The rows are grouped in 3 different ways at once. Each group adds its own fixed numbers to the row, and there is some noise. The rows also spread widely along 7 directions, which tell nothing about the answers.
Some rows, each with its group in each grouping after it:
[ -3   9  10   2  -2   4 -33 -25  -4   6 -18  -6   3  -4   7   4  14   4] | z23 (2) z589
[-12 -12   7   1  -7   4 -12 -11 -21   6  -4 -18   5 -10  -2   2  26   7] | z626 (0) z819
[-35 -12   1 -10 -22  13  -9 -13   3  16  -7  -4 -14  -6  12 -11  31   9] | z626 (2) z589
[  0  -1   8  -7 -26  -1  17   6 -13   0   3  -7  -5   5 -12  -2   4  -3] | z55 (0) z825
[  4 -15  21   6  -7  15  19 -13 -26   3  16 -26  -5   6 -15  11  -4   9] | z522 (1) z819
[ -2  -4   8  12  -5  14  35 -18   3   1   5  -1 -13   4   0   6   1  16] | z527 (1) z975
[-12  17 -10  12  -8   0 -24 -22  11  10   2   0 -13  -1  20  -9   6   8] | z522 (2) z975
[ -2  -1   9  10   0  17   5 -12  -9   9   6 -22  -5   4  -2  13   9   6] | z55 (1) z825
[ 18   9  -1  29  -6 -20  17   4 -12   3   3  -3  14   7  -4 -14  16  -7] | z854 (1) z819
[ 17  -4  12  30  21  17  13 -35 -18  -4  -6 -22  11   7   3  25   4  12] | z23 (1) z975
[  7  -6   1  14  -7   5  18   0 -18   8  -2 -16   8   7  -6  -9  19  -6] | z854 (1) z825
[ -3   5  15  18  10   7  -8 -21  -1  15  -1 -15  -9  -7  -6  12  11  14] | z527 (1) z589
[ 18   5  21  -4 -15   5   6 -13  -5  -4   1  -7   5  12 -24   5  -8   7] | z626 (2) z589
[ 17 -18  17  27  18  16  32  -6 -11  18   8 -26   9  -4 -20  10  15   4] | z626 (1) z825
[  3  -6   9  -3 -10  16  21 -17 -17 -10 -19  -3  10   4  -7  -3  26   7] | z626 (1) z589
[  7  -3  10  -7   1  12  -1 -13 -13  -1 -29  -4   8 -10  -3   5  27   2] | z55 (0) z825
[  9 -18  22 -11  -5  12   3 -20 -25 -10 -18 -11   7  -5 -14  13  11  11] | z527 (0) z819
[ 23   6  15   4  -3   1  16 -15 -12 -10  -4  -4  10   0 -26  10  -2   7] | z626 (0) z975
[ 28 -12  20   5   2  11  13 -22  -4  -9 -23   1  15   1  -2   7   6  10] | z527 (2) z819
[  4  -7   8  12 -15   3  21  -9 -18  -3   7 -17  -3  15 -12   2   4   5] | z527 (1) z589
[ -3  13   8  26  -3  -5   1  -9  -7   9  16 -22 -11  13  -2  12   4   6] | z55 (1) z589
[ 14  -9  17 -17  -8  16   7 -19 -24 -18 -28  -6  13  -1 -29   1  26  -9] | z854 (1) z975
[ -9  10 -12  16   0   5  -9 -22  -2  -2  -8  -4   4  -2  13  -7  29   6] | z626 (1) z975
[-14   6 -19  17 -11  -8 -13 -16  -6  -2 -13   1  -4  -1  23 -11  24   6] | z527 (0) z975
[-21 -10  -6  -4 -19  15  -7 -12   6  12  -8   0 -12  -2  25 -13  18   9] | z527 (2) z825
[ -2 -12  20  -1   5   9   8 -12 -13   6 -27  -8   0 -16 -13  10  36   4] | z55 (0) z589

New rows, each followed by its group in each grouping:
[  7   7  28  19  13   7  11 -12   7  14  19 -18 -15  -6 -29  29  -5   6] | z55 (1) z975
[  3 -19  20   8  -5   1   6 -10 -30   3   8 -26   4  -1 -13  20   1   3] | z23 (0) z819
[-13  -8   1   0 -22  -7   1  -1 -18  -1  -5 -10  -2   2   8  -3  23   0] | z55 (0) z819
[ 29 -27  26   6   4  10   2 -14 -32  -5  -1 -34  15   4 -29  12   3  -5] | z522 (2) z819
[  6 -17  19   8   4  14  -4 -19 -15   9  -6 -24   6   2   0  15  10  10] | z854 (2) z819
[  6  18   1   8 -14 -13  -8  -9  -6  -8   4   1   2   4 -15  -5   3 -12] | z23 (1) z975
[ 10   0  24  -1   4  14   4 -20   9   3 -16   3   2  -6   5  13   7  14] | z55 (2) z819
[  7  23  16   6   2   7  -7 -26   1  -3   3  -1  -5  -1  -9  18 -13  11] | z23 (1) z975
[ -8  -9  -4  17 -15 -13  14  -1 -21   6 -11  -7   4  -1   5 -11  29  -8] | z23 (0) z589
[  6  -3  13  -4 -18   7  28  -6  -9 -12  -5   2   3   8  -4   1  10   4] | z55 (1) z819
[ -7  -6   3  -1 -22  -6  13  -4  -7  -2   1  -1 -11   0 -13  -5   7  -1] | z527 (0) z975
[ 11  13  15 -18 -12  10 -17 -30 -19 -25 -18  -1   9   5 -18  11   1  -3] | z23 (1) z975
[-15 -19  11 -27 -23   9 -36 -14 -19  -1 -11 -16  -2  -9 -12 -11  27  -9] | z522 (2) z819
[ 14 -17  17  12   4   8  27  -8 -18   5 -12 -12  10  -3 -12   4  24   1] | z854 (1) z819
[  7  18   5  12   0  -4 -21 -17  14   5   2  -1   0  -3  -8  -1   3   4] | z626 (2) z975
[ -4   6  17   8 -12  -7  -8  -3 -16   8  14 -26 -13   6 -19  18  -3   4] | z55 (0) z589
[  6 -12  12  17  -4  -5   6  -8 -19   5   7 -19   1  -1  -6  11   3   9] | z527 (0) z819
[ 14   8  23  20  -1   0  29  -6   5  12  18  -5 -11   3 -23  14 -14  12] | z527 (1) z589
[ 25  -6  20  14  10  18  31 -14   5   8  -9  -5   5   3  -2  15   0  11] | z55 (2) z825
[ -9  -3   3   9  -2   2  -6 -17  -6   4  -7  -7  -9  -9  -1   4  15   9] | z527 (0) z975
[ -7  13  -7  15 -16 -11  -2 -10  -3  -1   5   1  -4   5   3  -8   9  -8] | z23 (1) z975
[ -1  -2  -9  39   0   2  29  -7  -9  17  14 -13   2  11  21  -1   6   6] | z23 (1) z825
[-23 -19   5  -2 -16  14   9 -11 -12   7  -6 -11 -13  -2  -1  -4  30   4] | z527 (1) z589
[ -1 -11   8  -4 -19  -5  10  -1 -20  -8 -12  -6   4   1  -5  -3  23  -4] | z55 (0) z819
[ 20   3   9   3 -13   1   5  -4  -5   8   6  -6   2   3 -14  -9  -6  -4] | z522 (2) z825
[ -5   2  -4  28  -1 -12   5  -8   2  10   2  -4  -7  -5   5  -3  15   5] | z527 (0) z975
[ -6  -2   7  18 -16  -6  23  14  20  29  21  -2 -18  -1  -4  -5   2  -2] | z55 (2) z825
[ -7 -20  12   7 -17  11   7 -16 -20   4   3 -25  -3  16   3  11   5   4] | z23 (2) z589
[-13   1 -11  14 -11 -10 -13  -3  -9   0  -7  -7   4  -1  15 -14  40  -8] | z55 (1) z819
[ 22  -3   7   1 -12  14   7 -23 -21 -11  -9 -13  15  23   5   7 -11   6] | z23 (2) z825
[  3 -13  13  14   2  15  35 -14 -10   6   6 -12  -8  -4 -14   5  10   6] | z522 (1) z975
[ -2   5   0  15   0   5   6 -18   6   0  -9   3  -5  -7   4  -4  20   4] | z527 (1) z975
[ 24 -19  19  -5  -6  11  27  -4   0   3 -13   2   6  -4 -23  -4   7  -4] | z527 (2) z825
